There are 4 nested groupings, the coarsest first. Each group lies inside one group of the grouping before and may be the whole of it. The rows also spread widely along 11 directions, which tell nothing about the answers.
Known rows, each followed by its group in each grouping:
[ 32.5  -1.6  -0.9 -20.0 -10.8   9.0   8.3   5.8   8.9  -9.5  -0.7 -15.9
  -1.4 -12.4  14.7   4.2 -18.4  14.9  15.7  -0.5   0.7]
Vemub J429 Fekas konuz
[  4.1  27.3 -49.7  13.8  -6.9 -20.4  32.7  20.8   4.1 -20.6  32.5 -16.3
  -1.5  17.9  30.7  39.6 -21.3   4.8  11.3  -4.4  18.6]
Vemub J850 dudil bubul
[ 24.3   6.1 -17.2 -22.2 -15.4  -9.8  -3.1  33.2  -4.8  -5.6  -5.9 -37.2
  11.4  19.4  20.5  -7.2 -24.9  12.3  15.0 -29.9  10.7]
Zorik J938 tegad mefe
[-19.0  16.1 -25.5  24.1  13.7  -5.8  26.6  -6.5   6.5   2.7 -50.1 -36.1
  -2.3 -30.1  -7.4   4.7 -20.3  -9.3   8.1  -3.6  20.0]
Vemub J808 tufud Bemov
[-24.3   7.4 -12.1  18.4 -48.3 -26.6  33.7 -22.3 -11.5 -22.0 -40.5  -5.0
  14.7 -75.8  10.2 -11.2   3.0 -26.0   8.8  23.2  21.7]
Vemub J850 lomud nat
[  1.7  -9.7   4.9 -46.5 -43.3   1.3  -3.6 -13.6  20.9  -3.7  -4.6  32.1
  29.7 -23.5  26.5 -29.9 -47.6  -3.8   2.9  -4.0  -2.3]
Zorik J521 farad bemu
[ 33.6   0.1 -20.0  -6.5   2.1  -1.5  12.0  12.0   8.5 -13.7  20.4  -0.6
  -8.2  -7.3  -3.7 -20.0  26.8   8.5  -3.0  19.4 -13.8]
Zorik J733 midit bidi
[ -8.5  16.2 -36.1 -15.1 -40.2 -41.9  15.3 -13.4 -12.2 -13.4  27.3  21.4
  -7.7  -0.9  28.3 -11.6  25.1 -20.8 -22.0 -18.6 -14.2]
Vemub J429 Fekas bevu
[-26.0  -1.2  16.4  37.5  22.6   9.5  10.7   6.6   2.6   5.7  -3.1 -16.3
  -5.1 -21.9 -27.7  14.4   8.8   3.4   5.1  22.4   7.9]
Zorik J783 Zezap Bavu
[-26.3 -15.0  -9.0 -15.5 -20.9  -9.2 -11.8  46.4 -31.1  14.6  34.4  17.4
  -3.9  53.8  -8.4 -30.3   4.4  15.9 -15.3 -41.4  -9.2]
Zorik J521 farad nefom
[ 13.2 -12.8  42.6 -31.3  -3.8  -6.1 -35.0  -5.2  20.5  13.5  26.9  -2.2
   1.2  -0.9  -5.6  -4.8  18.6  -3.9  -4.8 -28.1 -26.4]
Zorik J783 met rotat
[ 38.0 -20.5   4.0  16.6 -43.6  35.1  -4.5  -3.0   2.4 -12.1  25.2 -16.4
   7.8  -1.4  16.5   3.8   9.9   1.6 -19.6  28.9  26.4]
Zorik J938 sed von
[-33.1  35.2   1.1 -13.7 -12.1 -18.6   3.8 -23.7 -27.3   8.7  -4.1   2.1
  -9.3  13.9  10.7  -8.4  17.4 -19.4  -0.8  -8.9 -30.5]
Zorik J733 kalas femo
[ 47.1 -27.1 -20.1  11.3  -6.2  11.4   4.9  23.5  47.4 -16.2  31.8 -19.4
  15.2 -18.4   9.6   6.3 -13.0  10.4 -16.2   3.4  30.5]
Zorik J783 met rugi
[ 16.1 -11.0  13.1 -46.3   2.8 -19.1  -3.1  34.3   5.9  -8.6  31.5  38.9
  -1.1 -13.2 -14.6 -40.4   9.3  25.1  17.8   2.2 -35.2]
Zorik J938 sed dov
[ 10.2  25.7   1.0 -31.1  -2.9 -45.0 -27.8  16.8  21.1   8.1 -14.8  -2.1
  20.0  -1.6   8.0 -13.6   9.3 -14.6  21.3 -12.7 -18.9]
Zorik J783 Zezap kame
[ 42.9   2.0   9.7 -23.3   8.1  -0.7 -23.2   8.9  44.6  10.2  28.0  28.0
   7.5   4.9   1.6   9.6   6.7   6.2  11.7  22.8 -20.1]
Vemub J429 Kep vata
[ 23.6 -33.5 -10.9  17.0   0.6  48.1  -0.5   8.3  23.2   8.7   5.1  16.0
   6.2  -6.3 -26.1 -32.0  -0.6  17.5 -27.9  35.4  18.6]
Zorik J938 sireg baze
[ 15.4 -13.3  22.3 -26.6 -22.1  -6.9   5.4 -12.1   7.7 -15.7  39.0  13.4
  -8.3 -26.0  13.4   6.1   4.7   5.1   3.0  -8.2 -18.4]
Vemub J429 Kep tibo
[  4.1   6.9 -11.1  24.0  -2.6  -1.5   2.4  -4.0   7.1   2.3 -10.6 -26.0
   2.6  -8.4  -3.1   2.4  19.5 -13.4 -10.2  12.2   7.4]
Zorik J733 zikif mulib
[ 22.7  -3.4 -17.7 -15.0   7.4  16.4  27.3  21.3  -9.9 -19.0  31.2   5.3
 -18.0   1.6  -5.3 -20.5   1.3  31.6   2.5  15.6 -14.1]
Zorik J938 sed von
[ 25.0 -33.5  -7.9  16.5  -5.4  -9.2  10.3  44.2  22.3 -19.3  13.9 -45.9
   7.5 -30.5  -7.5  -0.4  -1.3  13.0  -0.2 -15.5  28.6]
Zorik J521 farad nefom
[ 13.6 -24.4   2.3 -30.7 -17.5  -7.9   0.5  34.5  30.4 -12.5  64.0  41.8
  15.8  -0.1  12.8  -5.0 -32.0  22.8   5.3  -3.3  -4.5]
Zorik J521 farad nefom
[ 21.0   0.2   4.1 -19.7 -19.2  33.9  18.2 -27.9   3.8 -12.6 -43.1 -36.6
   9.2 -40.4  17.4 -14.2 -43.9   5.2  11.9   8.6  14.0]
Zorik J938 sed von
[  6.7  -8.3 -15.3 -25.4 -26.3  -9.2  24.5  17.6 -31.4 -20.7  19.0  -2.1
 -16.4  -3.5  11.9 -18.4  -2.5  18.8   2.2 -26.9  -9.2]
Vemub J429 Kep vata
[ 17.0   0.3 -14.5 -28.0   3.0  -2.6  13.5  -1.2  19.1 -16.6  57.5  18.4
  -9.7   2.7  14.6  -1.8  -7.8  11.9 -11.1 -11.0 -19.9]
Zorik J783 Zezap kame
[  5.8  -5.4  18.9  19.8 -17.2  21.2  -8.3  11.6  19.2  -0.6  45.1   1.9
  15.9  15.5  19.1  43.6 -25.3   7.3   4.3  23.2  24.2]
Zorik J783 Zezap kame
[-12.0  -0.3 -22.8  -1.6 -26.1 -21.3  39.6   9.2 -11.3 -29.7  13.3   6.2
   2.6 -33.3  15.7 -18.3 -10.6   3.0   0.2   3.3   4.7]
Zorik J733 kalas femo
[-12.9  23.7  -8.4  32.0  -1.8 -25.1  -0.3  12.0   3.0   4.8 -33.1 -33.1
  13.7 -16.3  -3.9   7.3  17.5 -19.6  11.9  18.6  16.9]
Zorik J938 sed von
[ 18.7 -21.0   9.8 -29.2 -16.8  -6.3 -14.7  -5.6  45.0  -1.3  34.2  15.2
  15.8 -17.5  11.1  -8.2 -12.9  -4.9 -12.5 -15.2  -7.2]
Zorik J521 farad nefom
[  0.9  12.8   4.6   5.7  -1.0  32.0  -8.8   8.7  -8.4  19.7  -6.3  22.8
   3.7  25.6 -13.2 -12.2  10.6  10.2   5.2  48.1  -9.3]
Zorik J783 met rugi
[ 11.5  37.2 -10.4 -24.4 -13.9 -20.1 -20.5   4.1   0.7  17.6 -14.9  23.8
   9.3  27.2  12.6  -7.4  16.7 -10.7  18.3  17.3 -24.6]
Vemub J429 Kep tibo
[ 14.0   3.0   3.6 -12.5 -38.7  20.8  37.0 -25.9 -22.8 -38.7  28.0  29.4
  -9.5 -40.3  17.5 -14.6  12.2   9.2   4.1  58.3 -16.2]
Zorik J783 Zezap Bavu
[ -0.1 -21.3  34.7 -10.6  -3.1  19.9 -48.2 -21.3  47.8  43.4  -0.7   6.0
  18.2   6.7 -11.2   7.0 -19.0 -14.1 -16.9 -27.5   5.4]
Vemub J850 lomud nat
[ -0.8  -7.4 -11.0  -2.5  -0.3   0.9  21.7  -1.0  18.5  -9.5   4.0  26.7
   5.8 -38.7 -10.5 -26.4  -2.0   5.0  -6.0  26.5  -4.2]
Zorik J783 met rotat
[ 20.2 -18.0   3.7 -26.1   0.1  34.5  -7.1   1.4   2.4  13.1 -45.6 -13.8
   4.4 -15.3 -21.7 -55.7 -13.6  14.5  -3.3  -3.7  -1.8]
Zorik J938 sed dov
[ 32.1  18.5  -3.1 -22.5   0.3 -23.0 -35.3  -3.9  44.8  17.1 -24.5 -22.9
  20.7  -3.2   5.8  -9.0  16.8 -25.4   4.6  -5.4 -13.4]
Zorik J521 farad nefom

New rows, each followed by its group in each grouping:
[-12.0  -3.2 -17.3  17.4 -25.4  13.8   4.8   7.0  -7.7   6.0  19.2  -6.0
   2.5  29.4  12.5  18.8 -20.5   2.4 -12.1 -14.0  26.1]
Vemub J850 dudil bubul
[ 18.0  -3.8  26.0 -26.5 -27.8 -10.4 -29.5 -22.2  40.6   4.6  38.8  25.8
  17.1  -9.4  17.7   5.0  12.4 -20.1  -8.5   7.9 -19.6]
Zorik J521 farad nefom
[ 32.7  -2.7 -16.6  -4.3  -6.8   4.3  -9.7   6.9  10.8   2.6  -1.6 -16.2
   1.0   3.0  -5.1 -25.1  30.0  -2.8 -18.1   1.4  -3.5]
Zorik J783 met rotat
[ 23.2  -8.4  17.0  12.3  17.3  22.1  -7.3  15.1  39.4   5.0 -13.8 -61.9
  17.9 -12.8   3.1  35.5 -49.8  12.2  20.9 -10.2  35.3]
Zorik J938 sireg baze
[-17.6  -9.5  20.5  -6.8 -13.0  21.4 -46.4   0.8  -4.3  52.8 -16.1  29.1
   5.9  44.8 -21.6 -24.1   9.8  -4.1 -17.9  -7.8  -8.0]
Vemub J429 Fekas bevu
[ 24.2  -7.7 -46.1  -5.7 -10.9  14.9  39.2  13.4  -8.8 -29.1   8.2  -8.0
  -9.2 -14.8   5.9 -33.5  -6.7  20.2 -13.7   7.1   8.0]
Zorik J783 Zezap kame
[  9.6 -19.3   6.5  -9.1  -5.6  30.6   0.0 -28.9   3.6  11.9 -25.7 -15.0
 -10.4 -21.5 -12.9 -23.4   0.9  -1.1 -20.7 -13.7  -2.6]
Vemub J429 Kep vata
[ -4.4  24.0  -8.4   0.5  -2.5 -11.5  10.1   3.4 -15.3   1.4 -54.0 -18.9
   5.4 -22.6  -9.0 -27.1  12.8  -6.6  23.4  23.5  -6.5]
Zorik J733 midit bidi
[  5.8  24.7 -28.3  -3.1  15.9 -12.9   2.7  27.7   2.7  12.6  -7.2   9.7
  -2.0  23.8  -5.5  -2.8   4.5   8.0  14.8  11.2 -11.2]
Vemub J429 Kep vata
[-17.8   5.2  -1.3  -1.0 -19.1  -9.2  -6.2   0.5 -10.7  10.2 -28.5  -6.5
  10.5  -8.5  -4.8 -27.4   6.2 -12.5  -4.0  -4.6   3.5]
Zorik J938 sed dov
[ 30.4   3.7  18.6  -7.6  -1.8   6.3 -28.1   9.7  22.5  16.1 -19.4   7.2
  16.7  -5.7 -14.0 -22.7  23.4  -2.8  12.7  41.0 -12.8]
Zorik J733 kalas femo
[ 20.6 -24.4  23.7  13.0 -11.5   8.5  -8.4 -19.4  27.8  -3.7  36.5 -15.4
  -9.5 -23.8  -0.8  23.9  19.7  -9.5 -18.8  -4.9   5.9]
Vemub J808 tufud Bemov
[ -4.3 -10.6  11.8 -35.5  -7.3  -3.9 -22.4  14.8   1.0  20.9 -39.7   8.5
  12.3  -8.3 -22.8 -58.4   1.8   2.0   5.4 -13.7 -19.0]
Zorik J521 farad bemu
[ 14.2   5.8  25.6   2.7  -1.7   7.7   3.3  43.6 -25.4  -8.2  -5.8 -54.3
  -4.1   6.1  -2.9  19.2  -0.9  24.9  45.1   8.8   2.3]
Zorik J521 farad bemu
[  7.8  -7.1  -2.1   2.5 -47.7   2.6  10.6 -23.2   2.4 -16.5  16.2 -11.4
   3.1 -19.7  32.2  16.9 -14.4 -13.1 -10.8  -7.2  20.3]
Vemub J808 tufud Bemov
[ 13.4 -22.1  19.4  -2.8 -15.8  33.6 -12.5   7.7   4.2  12.1  21.8  36.9
  -1.5  10.0 -13.7 -10.8   0.9  16.7  -2.9  29.6  -2.4]
Vemub J808 tufud Bemov
[ 32.0 -28.9   9.3   3.7 -21.0  34.6   5.5 -19.3   4.4  -7.8  28.9  -0.9
 -15.4 -16.5  -1.9  -1.7  21.9   6.3 -25.3  14.0   0.0]
Vemub J429 Kep vata
[-18.5   5.5  -5.9   2.0 -15.7   8.2  11.8  -6.5   0.0   4.5  36.6  37.3
  -1.6  11.6   7.1  14.0 -12.8   3.5  -3.9  13.4  -2.5]
Vemub J850 lomud nat
[-38.4 -33.9  16.9   0.5  -5.8  -2.4  13.7   2.4   0.5  -1.3  22.0  16.7
  -2.4 -33.7 -19.6 -23.6 -12.0   7.0 -18.8 -24.5   2.8]
Zorik J938 sed dov
[ 10.9  -9.1 -20.2  -5.0  -7.1 -21.6  -8.7   5.9  -0.4  -0.3  20.9 -23.2
 -13.1   6.6  -7.2 -28.9  46.0 -11.5 -37.1 -40.2  -9.7]
Zorik J938 sed von
[ 39.9 -38.2  -3.3   7.7 -18.7   1.1 -10.2  61.1  12.0  -9.4   9.5 -17.4
  18.4  -7.4 -10.6 -21.6   0.8  22.9   3.1   2.7  26.2]
Zorik J733 zikif mulib
[  6.8   2.9  24.1 -23.9 -43.3  18.0  -6.5 -20.4 -20.8  -8.7  20.9   1.8
   0.8   4.6  25.8   0.7  -3.2  -0.3   1.1   3.8  -9.9]
Zorik J783 Zezap Bavu
[  0.1  27.3 -23.4  18.0  32.9  16.8  12.8 -10.3  27.9  13.7 -35.9 -49.5
   2.5   0.7  -0.6  20.6 -24.0  -7.3   5.7   5.8  11.0]
Zorik J521 farad bemu
[ -4.8  -2.8 -22.1  29.7  -3.9  21.8  -9.9   6.0  27.7  26.0 -35.3 -20.1
  27.2  12.6  -0.4  -4.9 -31.8 -10.6 -18.2   4.0  39.9]
Zorik J733 kalas femo
[ 26.0  -8.4   8.6  -6.6 -20.5   7.7  16.3 -14.3  24.4 -18.5   5.9   2.8
   7.5 -46.2  16.1  11.7 -15.9   3.3  12.2  25.1   6.6]
Vemub J429 Kep tibo
[ -0.2  13.1  18.6  -8.8  16.0  40.1  14.7 -43.9  13.9   4.7 -23.2  21.7
  -4.4 -37.3 -14.8 -14.7  -5.6   2.6   8.2  57.6 -22.8]
Zorik J783 Zezap kame
[  2.7 -57.2 -22.8   9.2  19.0  51.0  26.3  29.7   2.9  -0.1  34.1   4.8
 -19.1   3.4 -36.6 -42.7 -20.6  43.0 -42.8 -20.6  17.4]
Zorik J938 sed dov
[ 22.9  -2.6   5.3 -26.8  -3.0 -13.1 -11.5 -16.1  33.2  -4.4  46.7  -9.9
  -5.8  -2.6  13.7   7.2  17.1 -11.9 -17.3 -27.1 -24.0]
Zorik J521 farad bemu
[-51.2  14.7 -10.0  27.2 -19.0 -20.3   9.8 -29.9  -5.3  12.6  14.8   5.5
  -5.6   3.0  12.7  26.7   6.5 -30.0 -25.9 -17.0   7.1]
Vemub J429 Fekas bevu
[-18.4 -15.0 -15.9  53.8  14.6  -9.3  11.2  -5.1  48.2   8.9   8.2 -29.4
   5.2 -28.2  -5.0  39.5 -11.5 -18.1 -27.3 -17.1  41.0]
Vemub J429 Fekas konuz
[ 11.4 -17.2  31.6 -10.4 -12.5   6.5 -31.6 -17.2  25.3  15.6   2.4 -17.5
  10.8  -8.1  -0.2  -1.0   2.3 -13.5 -13.7 -21.4  -2.9]
Zorik J733 zikif mulib
[ -0.4  -6.2 -18.5 -13.5   0.0  -6.7  17.2  40.3 -10.2 -13.1  17.2  13.1
  -1.8  -0.3  -7.2 -27.4  -9.7  25.6   7.9  -2.6  -4.6]
Zorik J783 Zezap Bavu
[ 15.4  -7.6 -48.7  30.5  29.9  19.4  28.3   2.2  16.4  -1.5 -14.2 -48.9
 -13.8  -9.7 -18.8 -14.7   5.8   4.5 -32.0  -7.8  20.4]
Zorik J938 tegad mefe
[  7.9  -3.7 -24.6 -11.2  -4.9   0.4 -30.8   9.9  33.7  20.5  51.5  -1.6
  10.4  61.6  23.0  13.4 -22.9  -6.2 -38.5 -55.1  10.3]
Zorik J783 Zezap Bavu
[ -2.3  27.3  -6.1 -12.2   4.7   8.1  -4.9  -9.5   7.3  12.2  -3.7  27.4
   5.2  11.8   0.0 -10.2   1.4  -2.6   5.8  32.8 -20.3]
Zorik J783 Zezap Bavu
[ 18.3 -17.6  28.1  -0.8  -8.0  13.9 -15.3   0.9  11.9   3.2  20.0 -18.2
   0.0  -7.3  -6.5   3.6  15.3   3.0  -7.3  -3.1  -1.7]
Zorik J783 met rotat
[ 22.7 -22.8 -18.1   7.3   7.5  -4.7   3.0  33.3  39.0  -6.8  35.5 -22.8
   6.7  -3.1  -1.1   7.8 -11.5  10.7 -11.1 -19.1  17.5]
Zorik J521 farad nefom
[  4.4  17.5 -52.6  -0.5  -1.8 -30.4  24.9   5.6  15.7  -9.3  -8.7  -0.5
   1.7 -14.0  12.2  -9.2  -1.7  -8.4  -5.6  -7.8   3.6]
Vemub J429 Kep tibo
[ 17.6 -20.6  -7.7  -8.9 -17.8  48.5 -12.3  14.2   1.6  18.4  -8.5  -2.2
  14.7  32.7   1.6 -24.5 -39.1  20.3 -13.6  -2.4  21.9]
Zorik J938 tegad mefe
[ 33.6  20.6 -35.8 -19.5  -2.3  12.9  36.9  -5.8  -7.3 -21.6  -8.3 -22.1
 -15.5 -13.7  13.0  -6.1  -9.3  14.6  15.2  10.6  -7.9]
Vemub J850 lomud nat
[ 14.1 -16.5  28.4   8.6   6.0   6.6   5.3   0.0  13.2 -11.2  50.0  -3.6
 -13.5 -20.1 -10.0  16.0  25.6   8.8   0.1  17.1 -12.4]
Zorik J733 midit bidi
[-12.3  18.7   6.6 -11.2  -4.8 -15.0 -30.9 -16.2  19.6  28.8 -16.1   9.8
  17.1  13.1   1.6  -8.2   5.7 -25.8  -6.6  -5.8 -15.5]
Zorik J733 zikif mulib
[-46.4  22.6  -0.9  -9.1  21.0 -29.5 -15.7  22.8  11.3  33.1 -21.5   0.4
  14.6  22.9 -10.6  -2.9 -23.6  -8.0  15.5 -30.6  -9.7]
Zorik J521 farad bemu
[  9.1 -22.9 -23.2 -11.3  -5.1  -6.8  13.8   4.0  55.3 -12.4  47.9  32.1
  19.5 -20.6  17.2  -1.4 -46.1   5.2 -20.7 -10.6  12.2]
Zorik J733 zikif mulib
[  6.0  29.6 -15.7  -4.6   3.9   9.9  -5.2  25.8 -15.9  24.3 -70.2   8.7
  10.6   8.3 -25.2 -35.1   6.1   9.8  36.9  47.2  -7.2]
Vemub J850 lomud nat
[ 10.4 -15.9 -20.6  25.4 -13.7  31.1  35.2   5.0  -8.8 -18.5   5.4   3.1
  -4.9 -26.8 -10.8 -21.4  10.6  14.8 -15.8  44.3  15.5]
Zorik J783 met rotat
[ 20.2   3.7 -30.6  -9.9 -46.6  23.0  40.9 -27.3 -16.7 -30.2  16.2   5.5
  -7.9 -20.2  31.0  -4.9 -12.0   4.1  -8.7  20.9   6.7]
Vemub J850 lomud nat
[-31.8  11.1 -59.7  -5.0  -4.6 -29.2  29.9   4.0   1.0   1.3   3.7  42.7
  -1.8  -0.1   3.1 -29.8 -10.0  -6.1 -23.3 -15.2  -4.5]
Vemub J429 Kep vata
[ 30.2 -18.2   2.7  -7.6  -8.8  34.2  -0.9 -16.8  24.6  -5.5   8.0 -18.7
   3.5 -16.4   6.9  -5.0 -16.0   4.3 -17.0  -0.5  10.4]
Zorik J783 Zezap Bavu
[ 37.7  -6.4 -29.7  -3.1 -29.4  23.8   0.5  17.6  21.2  -5.0   4.1  -5.9
  22.3  12.8  21.7  -7.7 -26.7   7.8  -5.6  20.3  24.8]
Zorik J521 farad nefom
[-11.6   7.7 -28.0  18.4 -37.6   2.1  -9.5   9.6 -17.6  15.7   6.5  21.0
   4.5  42.0   9.1  -7.0  12.1 -11.6 -21.0   8.7  14.6]
Vemub J808 tufud Bemov
[ 32.2  15.8 -38.4 -26.7  20.2 -27.5  35.9  10.0  30.1 -30.7   0.3  -9.3
  -1.9 -47.1   6.6 -20.6  -3.5   8.6  14.4   4.7 -17.3]
Zorik J783 met rugi
[  2.2  21.3  -4.2  -9.0  11.2 -30.5  22.2   9.5   3.6 -14.4  25.4  17.0
 -13.2 -19.8   1.1  14.0  17.5   5.9  24.3  19.0 -27.3]
Vemub J429 Kep vata
[  4.6   3.1   3.7  -5.4  14.6 -30.4 -12.6   0.0  23.2   7.3  -7.9 -37.6
  -1.1 -17.4  -9.4  -8.9  24.2 -17.5  -6.8 -34.2 -12.6]
Zorik J733 kalas femo
[-13.9   2.4 -49.8  37.3 -33.9  -7.3  19.3  32.8 -10.2   0.7  -8.3  23.2
  16.1   9.4   6.7 -10.5  -3.4  -0.7 -10.9  31.0  36.6]
Vemub J429 Fekas konuz
[ 16.7 -15.1 -12.3  -7.4   4.0  39.8  36.4  10.5 -19.5 -15.1 -17.4 -14.9
 -13.9 -21.0 -15.2 -36.7 -16.8  33.4   7.4  18.1   0.7]
Zorik J733 midit bidi
[-12.2  20.0 -11.6  -2.4  -9.6  -8.6   4.0 -16.9  21.8   5.4 -12.2   1.7
  18.9 -11.9  17.0   4.2 -22.5 -17.2  -1.4   3.5   5.8]
Zorik J783 met rotat
[ 44.4  31.6 -12.6 -29.6 -48.3   8.3   0.5   5.4 -23.9 -12.4 -51.9 -33.6
  14.3   4.8  39.8  -5.2 -25.6   3.2  43.1  19.1   9.6]
Vemub J808 tufud Bemov
[  2.1  -4.7  17.6  -2.5 -12.8   7.1 -29.6  -9.9  10.9  17.4   7.0  -0.8
   6.6   8.2  -4.5  -7.4  18.6 -13.2 -17.4  -4.5  -4.9]
Zorik J783 Zezap Bavu
[ -5.9   2.2  30.9  -4.8 -18.4   3.2 -19.0   2.6   9.8  12.8   2.5  30.3
  20.3  -6.9  -3.0  -4.1   2.3  -2.6  12.8  34.7  -6.8]
Zorik J783 met rotat
[ -9.0  23.4  -9.8 -22.4   5.6   7.0   3.1  18.2 -18.0  12.8 -12.3  15.6
   0.2  28.3  -4.9 -23.0 -11.5  16.3  16.5   8.8 -20.2]
Zorik J783 met rotat
[  4.4 -11.5 -18.3  -8.9  10.7  -9.0  -8.0  14.6  29.8   6.4  47.2  -2.0
  -0.1  23.0   2.4   1.0 -11.6   4.7 -26.1 -43.5   1.5]
Zorik J938 sireg baze
[ -4.3 -26.0  17.6  -5.0  -9.9 -18.6  20.6   3.8  13.0 -24.3  39.1  25.7
  -2.7 -59.5 -13.3 -18.0  20.2   6.0  -5.3  11.5 -12.9]
Zorik J783 met rotat
[ 47.2   4.5  18.2 -36.6 -26.7  -4.6 -20.5  13.0  14.1  -3.7  30.8  36.3
   7.2   4.4  16.4  -1.2  16.1  11.0  23.3  34.4 -25.6]
Vemub J429 Fekas konuz
[  8.4  -2.6  -1.7  11.2  -0.2 -41.1 -21.8  17.4  31.7  10.6 -21.9 -19.3
  12.2 -26.9 -14.5  -5.7  26.9 -21.7   2.5 -13.1   8.0]
Vemub J808 tufud Bemov
[  5.8  -7.8 -24.8  -9.3 -36.0  27.8  33.2 -19.7 -17.5 -18.7 -38.2 -58.2
   1.6 -25.3  24.4 -18.6 -42.6   1.1  -9.7 -26.8  26.5]
Zorik J521 farad nefom
[ -5.8  14.6  -6.2  -2.8 -26.6  -8.5  -8.1  31.4 -34.7   7.2 -24.6   3.6
   9.6  16.8  -5.3 -33.7  19.6   2.8  13.9  19.1  -1.9]
Zorik J938 sed dov
[-20.6 -17.3 -24.3   6.8 -20.2  -5.2   8.7  58.5 -23.6  -0.6  21.3   4.4
   8.0  30.9  -0.6 -20.2 -25.8  24.0  -6.2 -24.5  25.6]
Zorik J938 sed von
[ 18.7   1.9  -0.8  -8.5  14.0 -15.0 -16.1  10.9  17.6   5.6  -4.6 -14.9
  -1.3 -10.4 -17.9 -21.6  34.0  -4.7  -3.6  -5.8 -16.4]
Zorik J783 Zezap Bavu
[ 12.5  -9.4 -13.1  10.3 -19.7  -4.4   6.2  21.3 -11.0  -8.0  17.2  -5.7
  -9.5   2.5  -2.2  -5.3  20.3   5.6  -5.8   0.4   7.4]
Vemub J808 tufud Bemov
[ 31.5  -0.7  12.8 -22.3  25.4 -17.9  11.8  19.1  17.4 -19.1  33.1  11.4
 -13.5 -33.5 -18.9 -13.5  32.5  20.2  22.7  27.0 -38.0]
Zorik J938 tegad mefe
[ -5.1 -20.7  -6.8  28.5 -28.1 -11.0  11.5  39.8   6.2 -14.4  -3.4 -34.3
  25.8 -25.9   9.8   8.1 -32.2   4.5   6.3  -9.0  52.3]
Zorik J938 sed dov
[ 33.9 -15.4  -2.6  -8.9 -22.1  22.6  -0.1  -7.1  16.2 -12.1  11.8   2.4
   6.9 -20.0   6.7 -18.3   2.2   4.2 -13.1  20.4   4.7]
Zorik J783 Zezap Bavu
[  8.2   4.1  -1.5 -13.0 -33.7  19.0  14.4 -10.9 -28.2  -8.9  -1.2  18.0
 -11.0  -3.8   7.2 -18.5   5.9   7.5   5.2  26.6 -10.2]
Vemub J808 tufud Bemov
[ 10.6 -11.7 -39.3 -16.7   3.8 -14.8  14.4  40.5   3.8  -5.9 -18.4  -3.6
   6.7  -9.6 -12.4 -51.0 -13.8  17.3  -2.0 -19.9   1.8]
Zorik J733 zikif mulib
